There are 3 ways to turn a row about zero (a turn may also mirror it). The second row of each pair is the first, turned, with some noise. The first 27 pairs use one turn. New pairs use 2 turns, one after the other, and a turn may come again.
Known pairs, each followed by its turns in order:
[13,31,-26,-26,26,21,-8,-19]
[20,22,-3,-24,-23,30,-6,-30] -> k_24

[-14,22,-8,20,-6,8,-1,-31]
[12,-20,11,-7,28,-5,7,21] -> k_235

[17,-20,-26,35,16,9,-7,-21]
[22,-26,3,14,-36,-9,19,-12] -> k_24

[25,-7,30,26,-2,5,18,34]
[-12,-15,-18,12,3,15,22,46] -> k_24

[12,-6,32,0,-19,-32,-12,17]
[-15,15,20,16,22,-5,14,33] -> k_24

[-30,24,33,19,2,-5,-5,20]
[-3,38,4,5,27,-4,31,8] -> k_235

[-24,-22,-33,-21,-5,-25,-16,2]
[35,-28,-14,-26,14,12,18,9] -> k_460

[-31,22,19,-25,5,-33,-11,6]
[-3,-29,-18,8,18,-11,38,-27] -> k_460

[19,15,-9,24,-19,-28,3,-19]
[37,-2,17,21,16,0,-26,12] -> k_235

[-26,25,9,-5,-1,11,4,10]
[3,9,0,2,4,-28,14,-23] -> k_460

[11,-16,-19,7,4,-5,9,-16]
[1,-6,-6,7,-12,-13,21,-19] -> k_24

[21,31,5,-14,20,-14,32,-23]
[-54,11,-21,-3,-7,-3,19,11] -> k_460

[-18,-7,-5,30,-20,18,-34,-28]
[34,-32,28,11,4,-14,-16,-10] -> k_24

[2,13,-21,-22,-34,25,-34,-23]
[16,-9,36,1,16,27,-14,-43] -> k_24

[4,-34,-27,27,27,14,-8,27]
[41,23,3,2,-31,33,-4,7] -> k_460

[32,-3,-18,24,-19,7,20,-29]
[19,-19,-15,28,6,4,35,-29] -> k_24

[-7,-34,-30,-15,21,-22,-18,-26]
[28,-15,-31,-5,15,26,10,39] -> k_460

[2,-28,-11,-34,3,-35,2,-25]
[-1,-38,-31,-9,7,10,5,31] -> k_460

[-29,2,22,-29,-16,-28,2,-2]
[4,21,-13,-14,21,-34,-6,-30] -> k_235

[-21,27,17,-34,22,32,-12,-6]
[-19,2,-45,-32,16,0,27,7] -> k_235

[5,10,-21,-26,-32,21,21,29]
[-15,18,4,-36,-20,-7,-37,21] -> k_235

[4,-5,28,-34,28,-11,31,-1]
[13,13,-43,-1,-29,-22,13,-14] -> k_235

[0,-9,-4,-34,24,-11,33,3]
[17,4,-22,-21,-41,-13,7,-16] -> k_235

[-17,12,-10,31,14,-34,-34,-19]
[9,12,-18,6,40,39,10,-18] -> k_460

[3,1,30,-23,2,-28,-2,21]
[-22,30,7,-6,17,1,7,29] -> k_24

[24,6,24,6,6,-7,34,-26]
[-46,3,-15,7,-7,-1,-19,7] -> k_460

[-12,16,18,-12,-29,7,-15,-23]
[-9,-2,-14,-4,40,-21,-11,8] -> k_235

New pairs. What belongs after each?
[21,9,18,-27,-10,-31,-33,5]
[5,35,-26,2,9,3,27,30] -> k_24 k_235

[26,-15,-17,22,17,25,-16,-11]
[-5,16,41,17,-7,-5,9,-24] -> k_460 k_460

[12,-35,28,-18,-5,21,22,24]
[12,13,46,-16,32,-18,-13,-5] -> k_235 k_235

[-8,-28,25,25,-34,-25,1,7]
[13,-20,48,-7,-17,-13,14,-14] -> k_460 k_24

[6,7,-28,-20,13,24,28,-11]
[-27,31,-12,11,18,14,-21,-5] -> k_460 k_24

[35,-12,12,-4,-30,-16,29,-13]
[29,-3,3,-9,-36,-10,31,13] -> k_24 k_235

[4,-7,34,-8,0,-32,17,-11]
[27,19,-5,36,-14,-3,19,-12] -> k_235 k_24

[-24,26,-3,26,20,-24,7,-8]
[2,7,-26,-12,1,23,36,12] -> k_235 k_24

[24,-14,5,24,-14,1,-14,-21]
[11,-13,24,-9,-16,10,-17,24] -> k_460 k_24

[24,27,1,-2,1,35,8,-22]
[-14,-34,-22,-3,-28,4,-10,22] -> k_24 k_235

[-4,-18,33,28,7,27,-32,-30]
[6,3,18,33,17,45,30,9] -> k_460 k_235

[16,11,-19,10,1,-19,28,28]
[15,36,1,-33,6,3,-7,-16] -> k_24 k_460

[-9,22,-2,-22,-31,-12,5,-16]
[2,-13,3,6,8,20,42,14] -> k_235 k_460

[31,29,-31,14,33,-15,6,31]
[-20,17,6,-13,-2,-65,-11,-8] -> k_460 k_460

[-34,14,19,22,-10,-8,25,23]
[29,14,11,4,7,-21,11,-40] -> k_460 k_24

[21,-21,6,-28,15,-7,-9,5]
[-8,5,-18,-18,29,-2,-16,4] -> k_24 k_24

[-23,-7,28,10,13,1,-13,-16]
[19,-15,22,13,1,24,10,7] -> k_460 k_235

[-16,23,21,3,24,4,34,1]
[34,-6,29,-19,19,-14,-7,6] -> k_460 k_235

[31,-22,32,-34,13,30,-10,17]
[-13,38,35,43,1,-16,-4,-3] -> k_460 k_235

[-17,14,-11,7,-6,-29,30,-25]
[-32,-25,12,7,-12,30,5,14] -> k_235 k_460

[11,-6,5,-15,-2,-29,-3,-15]
[-18,-22,-4,-7,-14,-15,-5,-4] -> k_460 k_24

[30,-15,-7,2,20,9,-19,10]
[-14,-26,-9,0,35,4,0,3] -> k_24 k_24

[-16,27,10,-3,-16,-32,-11,-6]
[3,10,-40,6,-4,-1,5,25] -> k_460 k_460

[31,-3,34,17,-7,-32,1,-9]
[-8,2,-48,7,-9,8,7,27] -> k_24 k_24

[11,-4,13,3,14,9,33,-35]
[12,7,29,16,-29,10,-28,-12] -> k_235 k_235

[35,1,-2,19,32,16,-12,12]
[-10,22,22,7,3,-25,-16,-32] -> k_460 k_460

[-13,19,31,-15,21,-17,-6,-23]
[38,-24,0,-11,-24,14,-6,6] -> k_235 k_235

[-14,33,-1,-20,-18,24,23,-24]
[-8,52,-11,0,-3,-27,-13,2] -> k_460 k_24

[-26,-2,30,-10,-1,8,11,-20]
[-6,-7,-32,-20,-7,18,15,-5] -> k_235 k_460

[-23,-25,-25,15,13,23,-15,-29]
[0,-15,-11,30,9,-23,-30,-26] -> k_24 k_235

[-32,-11,7,-26,-31,7,-3,22]
[7,7,27,-29,-19,-27,-27,15] -> k_24 k_24

[-13,-9,-2,23,-32,-21,-13,-1]
[17,1,3,18,-13,-23,13,32] -> k_24 k_24

[2,-5,23,13,-1,27,11,3]
[-12,0,-23,21,3,-10,-19,15] -> k_235 k_24

[15,-13,-8,24,1,-23,-16,13]
[1,-14,-11,29,16,-5,-3,24] -> k_24 k_24

[-18,26,30,-18,29,-7,14,-16]
[5,6,-33,22,-13,-35,-12,-13] -> k_460 k_24

[15,-15,27,2,13,4,11,12]
[13,-8,-4,-14,-32,-12,7,-11] -> k_24 k_460

[11,4,-10,7,4,-8,13,-33]
[1,-13,13,1,-16,27,-13,13] -> k_235 k_460

[15,-18,11,-3,-15,-13,5,-13]
[22,9,-2,3,-19,-16,17,2] -> k_24 k_235

[-32,24,-35,11,-34,-5,-18,-26]
[-13,23,19,-49,-22,-2,20,32] -> k_235 k_24

[-34,0,3,30,3,-30,25,-12]
[9,22,-15,5,14,-1,45,24] -> k_235 k_24

[1,33,26,-29,-32,-4,30,-1]
[11,-21,-16,-31,-17,34,37,3] -> k_24 k_235

[-1,29,-34,-13,-30,-34,30,12]
[0,58,-15,-6,35,15,10,-6] -> k_24 k_460

[26,-9,-25,-5,-29,8,-9,-21]
[35,-14,11,26,6,14,1,9] -> k_235 k_460

